The first 8 rows are patterns. Each new row is the sum of 2 different patterns, raised or lowered, with some noise. Before adding, each is slid sideways (what falls off one end comes back at the other) and multiplied by a number that may be negative. Names go in the order of the patterns.
Some rows, each with the names of its patterns after it:
[ 0.45 -2.44  0.82 -0.31 -1.15  1.34 -0.70 -1.63  1.43  2.09 -1.00  1.57
  0.46 -2.33 -1.26  1.07 -3.82 -0.28 -1.08 -0.28 -1.70 -0.16  0.46 -0.15
 -2.77  0.02 -3.82  0.00  2.56 -0.47  0.51 -1.83 -1.20] : K_933
[ 0.11 -0.18 -1.48 -0.44  0.29 -2.62 -0.50  0.02 -0.07 -0.80 -0.54 -0.01
 -0.51  2.27  1.55  3.47 -0.74  1.34  0.18 -0.26 -1.30  0.72 -1.00 -2.51
 -0.24  0.59 -0.44  0.61  1.15  3.24 -0.25 -3.82  0.13] : K_573
[ 0.62  0.59 -2.69 -1.00 -0.60  0.07  1.18  0.03 -0.02  1.12 -0.53 -2.35
 -0.97 -2.13 -0.44 -0.37 -2.93  0.66  1.66 -0.04  0.23  1.55 -1.97 -0.19
 -0.15  0.96 -2.22  1.98 -0.99 -0.45  0.77 -1.75 -0.10] : K_950
[ 1.61  0.42  0.45 -1.20  0.75  1.77 -1.98 -1.64  0.19  1.20 -1.12  1.35
  0.25 -0.12  0.67 -0.45 -2.97  0.68 -1.27 -0.08  1.41  2.74  1.24 -0.14
 -2.47 -1.70  0.06  0.41  1.33 -0.75 -1.35 -0.93  0.20] : K_437
[ 0.00 -0.56 -3.04  1.49  0.82 -0.21  1.30 -2.42 -0.03 -0.72  0.57  0.16
 -0.80  1.31  0.58  1.32 -0.19 -1.09  2.22 -0.21 -2.48  1.90 -0.67  0.85
  0.13  0.84  0.44  1.51 -0.06 -0.12  0.94  0.92  0.36] : K_576
[-0.24  0.84  0.35  0.91 -0.12 -3.82  1.71 -0.02 -0.66  0.25  0.65 -0.43
 -0.05  1.11  0.71  0.36 -0.82  3.53 -0.08  1.68 -1.14  0.51 -0.84 -1.75
 -2.16  1.57 -2.07  0.87 -1.32 -0.79  0.58 -0.16 -0.31] : K_803
[-1.44  2.49 -0.31 -3.82  0.10 -0.07  0.26 -0.77 -0.25 -0.83  1.30 -2.14
 -2.77  2.23  0.38 -0.35 -3.11  1.10 -0.66  1.63 -2.02 -2.12 -0.05  0.35
 -1.20  0.18  0.11  0.10 -1.54 -0.90 -1.14 -0.19 -0.05] : K_754
[ 1.06 -2.76 -0.83  1.44 -0.22  0.78 -2.61 -3.82 -1.22  1.53  3.22  2.27
  0.29 -0.71  0.71 -2.73  0.06 -0.30  1.00 -0.82  0.11  0.09 -0.97 -1.24
 -0.32 -3.82  1.09 -3.31  2.19 -0.13  3.29 -2.03 -1.91] : K_655

New rows. What belongs after each?
[-6.18 -2.43 -4.79 -1.31 -2.81  1.25 -3.54 -4.37  0.01 -4.59 -2.67 -1.13
 -1.86 -1.66 -4.76 -5.53 -2.21 -1.19  1.84 -0.62 -3.32 -2.89 -2.16 -3.86
 -1.94 -2.97 -0.55 -3.47 -2.23 -1.84 -3.85 -3.01 -2.02] : K_933 K_655
[-0.23 -0.19  1.93 -0.27 -2.30  0.25  0.27 -1.24 -0.98  0.82 -1.42 -3.80
 -0.50  0.79 -1.17  0.13 -0.51 -0.26 -0.16  1.47 -1.19  3.39 -1.90  0.90
  1.07  1.74 -0.47  0.32 -3.03 -3.58 -0.35  0.66  0.51] : K_573 K_437
[-3.12 -1.42 -1.50 -3.91  0.40 -2.47 -1.42 -1.44  0.61 -0.99 -1.79 -2.54
 -1.82 -1.38  1.06 -1.48 -0.05 -3.88 -2.07 -3.65  0.70 -0.13 -2.06 -0.58
 -0.63 -1.43 -2.72 -3.12  0.21  1.50 -1.51 -1.77 -3.49] : K_437 K_655
[-1.25 -2.20 -0.63 -0.27  2.21 -1.12  2.35 -0.91 -0.04  0.34 -0.73 -0.90
 -1.85 -0.30  2.01 -2.49  1.98  1.47 -3.73  0.34 -1.53  0.39 -0.48 -1.17
 -0.35 -0.98 -0.22 -0.68 -2.10 -0.44  0.50 -0.90  0.82] : K_933 K_576
[ 0.02 -0.79 -1.01  0.50 -1.85  1.50  0.32 -3.19  1.73 -3.38 -0.40  2.05
  2.01  1.56 -1.06 -1.04 -0.53 -2.23  0.87 -1.15 -0.52  3.43  0.39  0.49
  1.81  2.40  1.82  1.13 -0.91 -2.06 -1.25 -0.21 -1.73] : K_933 K_950
[ 0.15  0.12  1.79 -0.02  0.92 -0.83  3.09  0.71  1.78 -1.30  0.77 -1.83
  1.04  0.93  0.37  1.93  1.12 -0.62  0.08  0.42 -0.22  2.17  2.90 -0.93
 -1.61 -1.33  0.29  0.47  0.17  0.61  1.20  1.78 -1.84] : K_754 K_655
[5.85 7.11 4.22 2.69 1.24 2.06 2.79 3.96 2.75 5.86 3.75 3.42 4.24 4.39
 1.90 3.82 4.55 4.92 3.72 6.72 2.58 7.17 1.03 2.58 2.19 5.67 5.16 1.39
 6.60 4.15 3.40 3.02 2.09] : K_754 K_655
[-2.25  1.58 -3.96 -1.35  0.25 -2.07 -3.43 -0.90 -3.40 -3.33  0.58 -2.93
 -1.97  1.91 -0.82 -4.72  1.19 -3.26 -0.90 -1.55 -2.71 -0.59 -0.25 -1.41
  1.41  0.01  0.23 -1.56 -4.10 -0.18 -4.10  2.28 -1.26] : K_933 K_950
[ 0.99 -0.85  0.77 -0.85  1.23 -3.59  1.45  3.28 -2.16  2.24 -0.22 -0.64
 -0.40 -0.61  0.22  2.27  0.94 -1.51 -2.36 -1.36  0.08  1.16  2.61  0.32
 -0.61  0.55 -1.47  2.78  0.13  0.77  0.18  0.71  1.12] : K_576 K_655
[ 1.33  3.47  0.01  2.60 -1.43  1.08 -3.68  1.78  3.78 -0.64  2.23  0.56
 -0.35  0.52  0.04  1.35  4.10  2.69 -2.15 -2.47 -1.29  1.78  0.10 -0.05
  1.21  1.19  1.59 -0.60  0.60  0.77 -0.04  0.81  0.97] : K_754 K_655
[ 1.44  1.85  0.38 -1.86  3.62  0.89 -0.53  1.66 -1.69 -0.43  1.18  1.07
  0.74 -0.72  3.08 -0.12  2.29  0.82 -0.87  3.49  0.45 -1.93  1.79  1.62
  1.88  0.99  1.21  0.24  1.86  0.45 -0.26  1.64  2.78] : K_950 K_576
[-0.61  0.15  1.98 -0.46 -1.61  2.66 -0.29  0.49  1.81  2.86 -1.29  4.06
  1.19  0.97  1.97  1.95  0.39  0.01  2.44  3.14  1.07  3.33 -0.01 -1.08
  0.98 -0.31  2.21  2.93  1.03  3.74  0.38  1.22  3.26] : K_933 K_950
[ 1.72  1.36 -1.17 -3.65 -1.59 -4.04 -0.03 -1.28 -1.81  1.89 -0.83 -0.65
 -1.64  0.73 -0.46  0.06  0.02 -3.18  1.09  2.19 -1.98  2.00 -1.67 -0.91
 -2.94  1.79  1.45 -1.14  0.61  3.09 -1.76  1.04 -2.14] : K_803 K_655
[ 0.93  2.20 -2.75 -2.36  0.81  1.38  0.54  0.50 -0.02  0.34 -0.75  0.90
 -0.15  0.96  0.01 -0.20  4.23 -0.77 -3.87  0.92  1.42  0.30  0.93  0.63
 -0.08  2.44 -1.62 -3.71  3.29  0.30  0.33 -1.47  3.47] : K_437 K_754
[-1.01  0.89  4.92  0.87  1.37  1.47 -0.12  0.63  0.72  2.68  0.05  3.01
  3.56 -0.39  4.62 -2.68  1.03 -1.49  3.31  0.23 -0.89  2.81  1.74  0.59
  1.20  0.12  4.27  3.94 -0.01 -1.35 -4.01 -1.59  0.31] : K_950 K_655
[-0.70  2.72 -0.49  0.18  0.38  0.04  0.12 -1.81 -0.52  5.07 -0.43  0.76
  0.80  1.34  0.63  0.05  2.90  0.16 -0.04 -0.22  1.19  2.76 -0.75  0.73
 -1.69 -1.56 -3.56  1.20 -1.18 -0.60  0.08  1.37 -0.08] : K_573 K_803
[-0.03  1.37 -0.17 -0.80  0.97  0.24 -1.10 -0.55  0.48 -0.55 -1.05  0.67
  0.22  0.63  0.45 -0.17 -1.13  0.21 -1.80 -0.33 -0.17  1.50  0.71 -1.43
 -1.03 -0.16  0.12  0.47  1.64 -1.34 -0.79 -0.57  0.69] : K_950 K_437
[ 1.12 -1.20  2.14 -1.66  3.45  2.29  2.07 -0.42  0.06  3.22 -1.19  0.80
  1.20  1.79  2.59 -0.51 -1.46  0.93  1.96  2.97  2.46  1.96  1.01  2.00
 -0.49  1.19  1.52  0.51  0.70  2.95  1.09  0.47  0.18] : K_754 K_655
[ 0.30 -1.92 -0.27  1.25  0.49 -1.45  3.14  0.11  0.89 -0.29  0.85  0.24
 -2.03 -0.23  3.37 -0.50  2.54 -0.66 -2.08  0.03 -0.46  0.29  1.36  0.36
  0.35 -1.31 -0.08  1.71 -2.13  0.35  0.00 -0.76 -1.21] : K_933 K_754
[-4.87  2.43 -0.45  2.16 -1.21 -2.52 -0.24 -1.76  0.44  0.58  0.71  0.80
 -4.24 -4.60 -0.61 -1.30  2.74  1.30 -0.11 -1.89  0.44 -2.49 -0.17 -2.30
  0.75 -3.44 -0.10  1.62 -1.40 -1.02 -1.61 -4.53  1.17] : K_933 K_655
[ 2.74 -0.74  1.02 -0.26  0.20 -3.19 -2.64  2.03  2.46  1.27 -1.97  0.80
 -1.17  2.09 -0.18 -0.55  0.14 -0.66 -0.96  0.11  1.24 -0.14 -2.19  1.16
  0.74 -0.01 -0.68  0.17  1.03 -0.18 -2.29 -0.04  0.62] : K_437 K_754
[ 0.65  1.80  3.32 -0.04  2.17 -1.34  2.39  1.99  1.15  1.34  0.72  1.04
  2.50 -0.27  2.81  1.24  1.94  0.61  0.77  1.30 -1.13  1.30  3.67  0.29
  0.87  0.84  1.99  3.12  0.78 -0.69  3.04  2.58  0.61] : K_576 K_754
[ 2.36  3.01  2.55 -1.53 -4.60 -1.05 -0.66  1.17 -0.59  3.03  0.24  1.26
 -0.98  0.82  0.51  0.42  1.15  1.25 -0.12  1.85 -0.11  3.66 -2.21  0.92
 -4.60  1.99  1.44 -0.66  2.82  0.33 -0.57  0.57  0.06] : K_576 K_655
[-1.90 -0.32  0.80  1.01 -0.37 -0.10  1.18 -1.25 -0.19  0.17 -2.91  1.86
 -2.23  1.63 -0.05  3.86 -0.97 -1.00  0.95 -2.46 -0.45  1.36 -0.42  1.00
 -0.78 -2.26  0.24  1.56  2.87  3.23  0.15 -1.03  0.73] : K_950 K_655
[ 0.12 -2.83  0.76 -0.33  1.68 -1.04  0.44 -0.52  0.22 -0.47 -0.19  1.97
  0.55 -0.59 -0.72 -0.76  0.85 -0.48 -1.30  1.75  0.24 -2.19 -0.92  0.48
  2.04 -1.30  0.64 -0.82  1.40 -1.97 -2.28  1.41  0.74] : K_576 K_754
[ 0.05 -2.16 -3.78  1.27 -1.19  0.01  0.58 -3.29  0.59 -1.37 -0.91  0.79
  0.33  0.20  1.18  1.04 -1.97 -2.08  2.25 -3.09 -2.72  0.54 -1.19 -0.76
 -0.40  0.72 -0.10 -0.80 -0.32 -2.94  0.55  2.22 -0.31] : K_933 K_576
[ 2.58 -1.05  1.34  1.10  0.23  1.16  0.39 -0.46  0.36  5.07 -0.04  0.99
  1.12 -0.34  0.13  0.94  0.00  0.23  1.57  0.96  2.55 -1.56  0.90  1.30
  1.01 -0.90  1.21  1.67  1.17  0.78  2.14  0.02  0.95] : K_950 K_803
[-4.78 -1.58 -3.14 -2.72  0.23 -1.95 -3.21 -1.39 -4.22 -1.05 -0.39 -1.20
 -4.85 -3.24 -4.47 -2.91 -1.57 -3.91 -1.00 -2.19 -1.95 -4.73 -2.57 -2.92
 -2.55 -1.22 -1.83 -2.35  0.40 -3.53 -1.97 -4.50 -3.73] : K_950 K_655
[-0.55 -3.47  2.69  2.40 -0.84  0.70  1.37 -1.95 -0.15 -0.41  1.11  2.70
  2.99 -1.43 -1.19 -1.48 -1.25 -1.66 -1.47  1.72  1.76  1.48 -0.75  0.15
 -1.14  0.51  1.51  1.47  0.08  1.11 -1.05  1.73 -0.48] : K_437 K_655
[-0.96  1.70 -1.62 -3.55  0.37 -0.30  0.54 -0.11  1.48 -0.92 -0.89 -1.86
 -2.40  1.87 -0.46 -0.52 -2.66 -0.44 -0.83  1.42 -1.84 -2.35 -0.28  0.29
 -1.37  1.35  1.03  1.91 -1.77 -0.09 -1.01 -0.35 -0.79] : K_573 K_754
[ 1.14  2.63  0.20 -1.11  1.42  4.24 -1.58 -1.07  0.42  0.32  1.46  2.85
  1.52  0.25  4.02  0.73  1.48  1.87  2.79  1.44  0.15  0.68  4.02 -1.13
  4.43  3.03 -2.13  1.00 -0.21  2.80  1.83  0.56  2.03] : K_933 K_754
[ 0.45  1.34  1.66  0.38  2.25  0.99 -0.05 -0.38  0.69  3.61  0.30  0.91
  1.70  0.26  0.46  1.27 -0.97  1.25  1.82 -0.71 -1.03  1.21 -0.19  0.91
  4.22  0.56 -0.44  3.24  0.10  3.06  0.97  2.29  0.51] : K_933 K_576
[ 0.76 -0.20 -0.35  1.70 -1.51  1.68  0.68 -1.03  1.00 -1.82 -0.94 -0.14
  2.24  0.97  1.02  1.43  0.80  3.31 -0.70 -2.07  1.84 -0.35 -2.99  3.03
 -0.33  0.90 -0.54  2.41 -1.10  2.06  0.34 -0.69  2.16] : K_950 K_576
[-1.70 -1.84 -2.81  0.43 -0.81  1.28  0.17  2.88 -0.31 -4.50 -1.09 -0.26
 -3.58 -0.58 -3.38  1.97 -2.71  2.24 -1.89 -1.87  0.01 -2.97 -0.91  0.60
  1.85  1.98  0.85 -4.06  0.08  1.40  2.42  0.58  0.83] : K_573 K_655
[-0.91 -4.88 -3.85 -2.05 -5.65 -1.59 -3.47 -2.52 -4.08 -2.89 -2.05 -3.63
 -4.68 -3.53 -4.83 -2.21 -2.51 -3.00 -1.18 -4.80 -3.12 -3.04 -4.27 -2.85
 -3.17 -4.30 -2.01 -3.12 -4.26 -2.48 -1.86 -3.42 -1.59] : K_933 K_576
[ 1.85 -0.71  0.40  0.06  0.85  0.29 -0.42  1.30  2.32  3.53  3.83  4.10
  0.59  4.28  0.56 -0.60 -0.16  1.39 -1.11  0.41  0.92  1.54 -0.29  3.21
  0.34  4.21  1.05 -2.78  2.37  1.12  0.31 -0.73  2.58] : K_573 K_950
[-2.16 -0.97  0.64  1.15 -1.69 -1.23  0.29  0.31  1.84  2.42  3.77 -0.60
  1.88  0.12 -1.67 -0.79  0.20 -0.87 -1.55  1.42  1.41 -0.30 -0.63  0.43
  3.37  0.16 -2.84 -0.07 -0.51 -0.56 -1.21  0.60  0.68] : K_573 K_437
[-0.98 -3.05 -3.13 -1.43 -3.44 -2.64 -2.04 -1.71 -4.10 -2.53 -1.10 -2.79
 -1.53 -1.92 -2.71  0.02 -2.53 -3.39 -3.09 -3.85 -2.04 -2.93 -4.62 -2.26
 -0.65 -1.52 -3.01 -0.82 -2.35 -3.19 -1.85 -1.72 -3.79] : K_950 K_576
[ 1.57 -1.88  2.54 -0.50 -3.28 -0.89 -1.91  1.74  2.33 -0.43 -1.17 -3.91
 -2.63 -0.77 -1.18 -1.36  1.74 -1.72 -1.81 -1.40 -1.21 -1.37 -0.13  0.17
 -0.66  0.75  1.84 -1.48  1.49 -2.00 -0.99 -3.65  0.42] : K_933 K_655
[ 3.12 -2.08 -0.26  1.24 -1.13  2.11  0.19 -0.35 -0.35  3.25  0.82  0.48
  0.24 -0.86  0.05  0.01 -1.45 -1.05  2.91  1.24  1.95  0.85 -0.80  2.76
 -0.96 -1.46  0.04 -0.60 -0.99  2.11  0.71  0.03 -1.46] : K_950 K_576
[ 2.74  2.52  3.72  1.52  4.81  2.88  1.46  4.11  2.12  1.23 -0.14  4.70
  5.62  2.78  2.26  1.65  3.40  2.82  1.38  4.56  4.58  3.12  4.29  3.31
  3.15  4.82  2.12 -0.30  1.53  0.06  1.55  3.16  2.44] : K_573 K_950
[ 1.25 -1.59 -0.40 -1.64  0.47  0.35 -0.27 -0.74 -1.27 -0.10 -0.42 -0.66
 -0.27 -1.40  1.03  0.63 -0.67 -0.24  1.38 -1.13 -1.42  0.20 -0.26 -1.23
  0.00  1.55 -0.53 -0.22  0.03 -1.33 -0.46 -1.29 -2.11] : K_950 K_803
[-1.12 -0.13 -0.06 -1.78  1.13 -0.63  1.22 -2.46 -0.79  0.36  0.96  0.00
 -3.16  2.08 -0.53  0.88 -2.22  0.10  0.61  0.62 -1.10 -0.71  0.01  0.11
 -2.16 -0.37  0.60  0.49  1.47 -0.98  2.31  1.70 -3.64] : K_950 K_754
[ 2.71  2.12  1.06  0.53 -3.02 -1.35  0.62  0.99 -0.21 -1.03 -1.28 -0.47
  1.14  1.71  0.58  1.38 -1.11 -0.53  1.22 -2.81 -1.54  0.23 -0.45 -0.32
  2.49  0.52  0.32  1.77 -1.36 -2.58  0.78 -0.29 -1.17] : K_950 K_437
[ 4.69 -0.04 -0.51 -0.74  2.91  0.96  1.09 -1.33  0.66  2.35 -2.00 -1.43
  0.66  4.61 -0.18  2.30 -1.16  1.99  4.33 -0.66 -1.96  0.97 -0.48 -1.50
  1.43  1.41  0.76 -0.02  2.03 -1.77  1.96 -1.76 -0.55] : K_950 K_754
[ 2.01  0.15  2.34 -0.12  1.00  2.02  2.86  2.04  2.18  2.88  1.59  1.56
  2.86  1.60  1.30 -0.74  2.41  5.02  0.87  1.01  2.13  3.38  1.77  2.28
  3.63  2.11  2.16  1.76  1.06  2.44  1.35  2.10  1.09] : K_573 K_437
[ 1.96  0.43  1.03  2.93  3.65  0.17 -0.95  2.80  1.99  1.36 -2.07  3.12
  2.80  3.99  1.42  0.08  1.87  4.33  0.00  0.61  1.85  1.54 -0.96  2.43
  0.75  1.65  0.92  2.03  2.54  2.09 -1.59  1.13  2.90] : K_950 K_754
[ 0.64  1.04  0.89  3.67 -0.85  1.12  4.22  0.12  3.97 -0.02  0.65 -0.39
  2.03  0.05  2.85 -0.90  0.43 -0.20  0.17  0.30  1.26  2.99  1.75  3.72
  1.66  2.03  3.70 -2.95  0.58  0.96  0.14 -0.49  3.52] : K_950 K_803
[-1.56 -4.72 -0.71  0.77 -3.12 -1.64 -3.25 -1.22 -5.77 -2.67 -0.16 -2.48
 -2.32 -3.64 -2.63 -2.63 -1.58 -3.15  2.59 -1.25 -5.40 -2.70 -3.43  2.87
 -3.56 -1.12 -4.63 -0.63  0.33 -3.68 -3.41 -2.68 -2.53] : K_576 K_754
[ 0.94  3.19  0.19  1.95 -1.77  2.75  1.90  1.64  0.63  2.39  1.77  2.05
  0.31  3.20  1.42  2.55  1.58  0.78  2.28 -0.73  1.40  3.71  0.88  0.71
  0.97  3.43  0.53  1.83  0.41  2.61  2.90 -0.37  0.80] : K_803 K_754
[ 0.69  0.63 -0.08  4.63  2.55 -0.29 -1.03 -2.60 -2.89  1.49  0.82 -0.38
  1.49  1.82 -1.19  0.20  1.17 -0.57  1.40  0.90  0.62 -0.18  5.34  0.09
  3.19 -1.68 -0.77 -2.46  1.77  0.78 -0.36  4.12  1.60] : K_950 K_655
[ 3.92 -1.20  1.40  1.93  0.61 -0.13  0.22 -2.53  0.95  0.57 -0.13  2.45
 -5.23  0.52 -1.87  2.00  0.05  0.47  3.27  3.03  0.31  2.15 -1.50  3.87
  0.94 -2.53  2.41  0.10  1.44 -0.27  0.90  0.06  2.05] : K_576 K_803
[ 0.78 -1.65 -0.79 -0.84 -2.53 -1.26  0.14 -0.01 -3.94 -0.47 -2.05 -1.72
  0.15 -0.15 -2.01  1.05 -1.48 -0.61 -0.53 -2.10 -1.03 -2.61 -0.36  0.63
 -0.72  2.78  0.04 -4.13  0.32 -2.05  1.04  0.20 -2.00] : K_933 K_803
[-0.84  0.32  3.29  2.83  0.51  2.79 -1.72  3.50 -0.15  1.18 -2.40  0.39
  1.43 -0.94  3.56  0.32 -2.37  2.38  1.18  2.12  2.07  2.29 -2.11 -2.33
 -1.33 -0.45  1.21  2.47  1.75  1.49  0.66 -1.70 -1.58] : K_437 K_655
[-2.04  0.58 -3.00 -0.86 -1.92 -1.27  0.38  2.17 -2.25 -1.55  0.11 -1.50
  2.24 -0.74 -2.74  0.04 -0.80 -0.32 -1.62 -0.78 -2.20 -0.49  1.14 -2.18
 -0.12  1.13  0.06 -0.07 -0.23 -1.50 -1.06 -1.75 -3.29] : K_576 K_803
[ 0.67  1.06  2.06 -0.04 -0.46  0.23  0.06  0.75  0.81  0.57 -0.34  1.26
 -2.16 -0.15  2.67 -0.19 -1.64  0.31 -0.84  1.21  0.64  0.38  0.86  1.44
 -1.38 -1.67 -0.10  3.35 -1.05  0.94 -2.55 -0.06  1.27] : K_754 K_655
[-0.14 -0.78  0.48 -1.37  0.05 -1.36 -0.82  1.59  1.86 -0.87  0.40  0.00
 -1.27 -2.08 -1.89  0.62  2.60 -0.05 -0.71 -0.49 -0.02 -0.24  0.91 -0.33
  0.31 -0.74 -0.73 -0.90  1.06 -1.07 -1.81  1.06  1.44] : K_437 K_754
[-4.85 -3.80 -5.58 -4.10 -2.33 -6.69 -2.83 -1.58 -5.82 -2.12 -4.66 -4.58
 -3.44 -2.70 -5.26 -2.63 -3.17 -5.62 -4.97 -3.16 -5.69 -3.30 -1.64 -4.99
 -5.14 -3.43 -4.33 -1.57 -5.12 -2.94 -6.27 -3.63 -1.39] : K_933 K_576
[-3.26 -2.77  0.57  0.05 -1.29 -1.71 -3.09 -3.32 -1.13  1.29 -2.23 -1.23
 -2.26 -1.00 -3.78 -1.29 -1.11 -0.75 -3.46 -1.06 -3.52 -1.84 -0.39 -1.70
 -3.18 -1.67 -3.84  0.37 -2.81  1.28 -2.56 -2.97  0.22] : K_933 K_655
[-0.59  1.05 -0.44  1.31  0.47 -0.26  1.57  2.64  0.65 -0.53  1.55  1.10
  1.79 -0.69 -0.52  1.95  0.83  1.63  0.89 -0.29  1.05 -0.41  0.99  0.50
  0.36  1.80 -0.43  2.44  1.13 -2.11  1.10  1.44  0.35] : K_933 K_754
[-1.74 -2.23 -3.00 -3.44 -3.65 -2.53 -3.43 -5.60 -2.11 -1.27 -4.57 -2.94
 -2.16  0.79 -3.90 -5.59 -3.84 -2.05 -2.16 -4.20 -3.55 -2.24 -5.04 -3.54
 -3.17 -2.39 -3.32 -2.92 -3.07 -3.50 -0.74 -3.23 -0.42] : K_573 K_754
[ 1.29  1.49  0.12  0.69 -4.07  0.27  2.41 -3.97  1.68 -0.20 -1.06 -1.35
 -0.47  2.25  2.43 -1.46 -0.82 -5.39 -1.20  2.25  0.18  0.13  0.22 -1.04
  0.76 -2.69  1.42 -0.13 -0.87  1.99  0.24 -1.04  3.83] : K_933 K_655
